Each new row is followed by its nearest point in the smallest flat space through zero that holds the last named rows.
(in the rows, 128 means zero)

j568, 3 rows:
[[144 130 118 141 129 146 111 177 121 148 135]
 [111 155 125 139 157 146 145 104 161 174  83]
 [128 140 104 170 118 113 145 135 128 126 142]]
New rows:
[118 118 158 116 113 126 100 149 104 164 121]  [137 121 137 109 133 145 109 149 123 137 125]
[152 150  93 131 124 115 116 137 136 125 149]  [133 131 116 148 121 123 130 145 123 126 141]
[146 105  99 165 152 120 139  97  95 138 116]  [123 137 117 149 126 119 142 120 133 129 129]

j687 (3 x 11):
[[165 108 129 164 186 106 117 118 170 143 182]
 [137 134  92 116 186  73 155 141 119 116 122]
 [147 131 122 181 157  74 174 137 158 137 150]]
New rows:
[158 121 157 138 130 125 114 105 136 142 159]  [142 116 140 147 136 138 112 119 150 139 155]
[129 132 162 135 147 130 116 152 125 107 137]  [132 125 129 129 134 130 122 126 132 130 135]
[ 96 100 148 107 164 125  95 138  79 124  95]  [122 127 113  86 142 136 108 128 105 116 113]
[124 133 115 163 106 130 119 138 127 139 144]  [129 128 139 148 113 131 134 127 139 134 134]

j449:
[[135 124 132  86 156  77 114 155 155  85 134]
 [136  97 181 105 127 152  97 128  86 125 143]
 [115 101 137  86 155 119 103 128 163 158 109]]
New rows:
[144 138 144 121 131 141 123 125 126 159 119]  [124 119 135 126 128 142 122 121 126 147 123]
[153 131 182 131 140 121 101 110 156 110 122]  [131 115 146 107 137 122 113 135 125 119 132]
[132 103 131 146 134 137 134 162 138 106 182]  [137 131 136 127 126 120 128 136 115 103 140]

j257, 3 rows:
[[ 99 169 153 142 115 128 102 143 111 156 136]
 [111 128 168 114  76 147  97 129  94 141 140]
 [174 140 152 138 102 158 148  79 136 155 115]]
New rows:
[120 110 115 138 115 109 122 132 134 132 104]  [126 122 123 125 132 125 128 132 129 122 129]
[118 103 158 116 122 163 151 126 150 137 153]  [138 116 137 120 111 139 129 117 123 127 128]
[132 164 118 139 125 134  99 116 114 131 119]  [123 151 138 139 126 130 123 128 126 144 128]
[118 112 133  91 134 169 142 148 134 144 131]  [129 115 130 119 118 131 125 127 123 121 130]

j473, 3 rows:
[[145 141 146 144 103 119 142 166 154 138 132]
 [124 148  80 144 117 149 101 134 125 138 141]
 [142 139 123 119 117 132 130 159 178  98 150]]
New rows:
[ 72 111  98 174 125  80 119 133 113 106 157]  [123 132 110 132 128 136 117 122 119 133 130]
[108 128 147 140 145 176 146 144 156  62 116]  [133 123 132 105 136 129 132 132 159  92 141]
[133 134 113  72 161 131 123 146 156 124 150]  [129 126 118 106 137 135 124 128 155  93 143]
[135 135 148 129 103  93 139  73 125 162  82]  [125 117 157 137 130 113 142 116  97 155 106]
[145 109 143 100  73 131 136 141 136 102 116]  [137 127 146 122 124 121 140 143 151 115 132]

j177:
[[121 111 144 157 141  90 144 146  97 123 109]
 [131 108  90 139 110 109  94 134 147  90 107]
 [115 141 162 124 112 130 206 143 157  76 140]]
New rows:
[142 150 143 139 157 125 160 126 149 107 141]  [123 135 146 125 125 131 161 133 135 115 135]
[163 146 110 141 114 106 107 135 136 141 135]  [132 123 113 129 127 127 105 125 128 131 123]
[166 158 119 152 156 156 118 107  92 106 114]  [130 127 126 129 133 128 117 125 120 141 127]
[144 117 146 135  94 113 152 119 158 143 119]  [125 130 134 127 124 128 143 131 135 115 130]

j92 (3 x 11):
[[ 99 103 130  89  88 127 110 136 167  79 108]
 [149 120 115 170 104 123 104 100 126  90 154]
 [100 125 108 105 104 109 138 137 133  92 198]]
New rows:
[142 134 131 143 119 130 128 119 130 130 124]  [138 128 128 142 128 130 122 120 125 127 124]
[119 110 127 126 134 125 136  95 127 122 111]  [131 124 130 130 125 131 122 125 132 124 116]
[126 130 139 118 116 140 143 112 131 104 127]  [124 123 127 123 118 127 123 128 135 116 128]
[135 135  97 130 121 115 109 122 125 134 127]  [133 128 126 137 125 127 124 122 126 123 133]

j470 (3 x 11):
[[ 95  88 117 146 106 142 107 127 120 119 121]
 [130  93  95 123 112 100 115 127 125  92 100]
 [104  78 123 122 118 103 158 116 154 126 102]]
New rows:
[ 88 135 112 130 114 130 134  99 150 128 159]  [110 115 136 135 124 138 134 125 133 139 130]
[148 130 148 135 131 142 108 130 182 115 137]  [131 136 133 127 132 130 131 128 129 133 132]
[123 135 130 122 107 148 122 121 125 125 134]  [123 129 129 135 125 139 119 130 122 130 133]
[132 114 147 153 108 131 145 130 143 182  74]  [107 109 141 129 127 129 152 121 146 145 125]
[ 97 147 126 124 132 140 122 124 130 104 168]  [124 136 133 136 127 144 117 131 120 133 138]

j546:
[[144 123 132 106 149 112 126 102 128 131 146]
 [139 102 150 150 106 154 100 126 160 104 119]
 [116 148 114 137 158 129  83 158 146  83 142]]
New rows:
[171 113 121 122  92 106 114 116 111 114 163]  [143 115 139 119 132 125 124 107 135 128 136]
[132 131 110 125 141 110 136  80  86 111 146]  [136 132 124 105 149 109 136 110 118 139 143]
[147  99 178 164 129 113 116 153 160 140 120]  [138 107 145 141 110 145 114 122 148 117 121]
[111 151 141 126 116 154 125 110 105 174  94]  [122 127 128 132 107 132 155 129 114 151 113]
[131 117 134 141 123 129 128 146 153 132 126]  [128 122 133 138 118 138 122 133 136 122 122]

j864, 3 rows:
[[100 145 156 140 126 143 132  99  95 144 163]
 [153 151 139 120 138 161 125 122 103 169 123]
 [152 140 134 107 121 153 114 110 126 138 115]]
New rows:
[161 147 126 153 149 123 105 149 159 110 116]  [146 121 113 123 133 122 127 147 142 126 109]
[133 123 138 103 151 132 133 135 108 162 149]  [133 140 134 134 139 140 133 132 109 154 132]
[161  97 120 127 110 113 135 135 128 144 131]  [139 125 119 126 132 125 128 141 135 129 116]
[140 111 139 126 143 152 157 142 153 135 153]  [130 129 126 133 135 127 132 137 125 136 127]
[146 163 115 163 109 151 112 138 144 160 103]  [152 136 125 121 136 142 126 136 123 149 114]

j365:
[[130  95 142 141 109 165 107  66 143 136 189]
 [146  97  59 121 147 131  91 120 165 174 198]
 [126  79 111 168 181 190 124  66 153 136 173]]
New rows:
[133 115  84 168 129 159 113 157 123 154 108]  [130 122 100 133 159 130 129 138 137 137 127]
[129 142 161  98 121 126 157 181 136 142 148]  [130 142 130 114 110 108 126 147 122 128 119]
[136 129 115 149  98 104 142 154 109 177  82]  [129 145 122 115 123 105 131 158 122 128 108]
[154 125 145 118 145 114 101 133 139 125 120]  [129 130 123 124 127 123 126 134 129 131 128]

j317:
[[136 149 116 113 140 120 110 131 136 110 160]
 [156 102 197 161 100 129 159  61 144 132 142]
 [106 182 142 137 123  85 109  88 152 102 123]]
New rows:
[ 94 109 107 135 123 152 125 123 143 151 148]  [130 119 124 126 129 135 131 137 123 133 126]
[119 135 142 150 164  99 111 134  92 158 107]  [111 133 123 132 126 123 128 133 125 133 103]
[129 160  91 113 143 152 143  99 155 142 101]  [116 140 121 128 129 120 122 131 128 126 116]
[124 154 142 138 157 160 108 140 154 129 160]  [139 137 123 118 136 126 118 129 133 117 155]
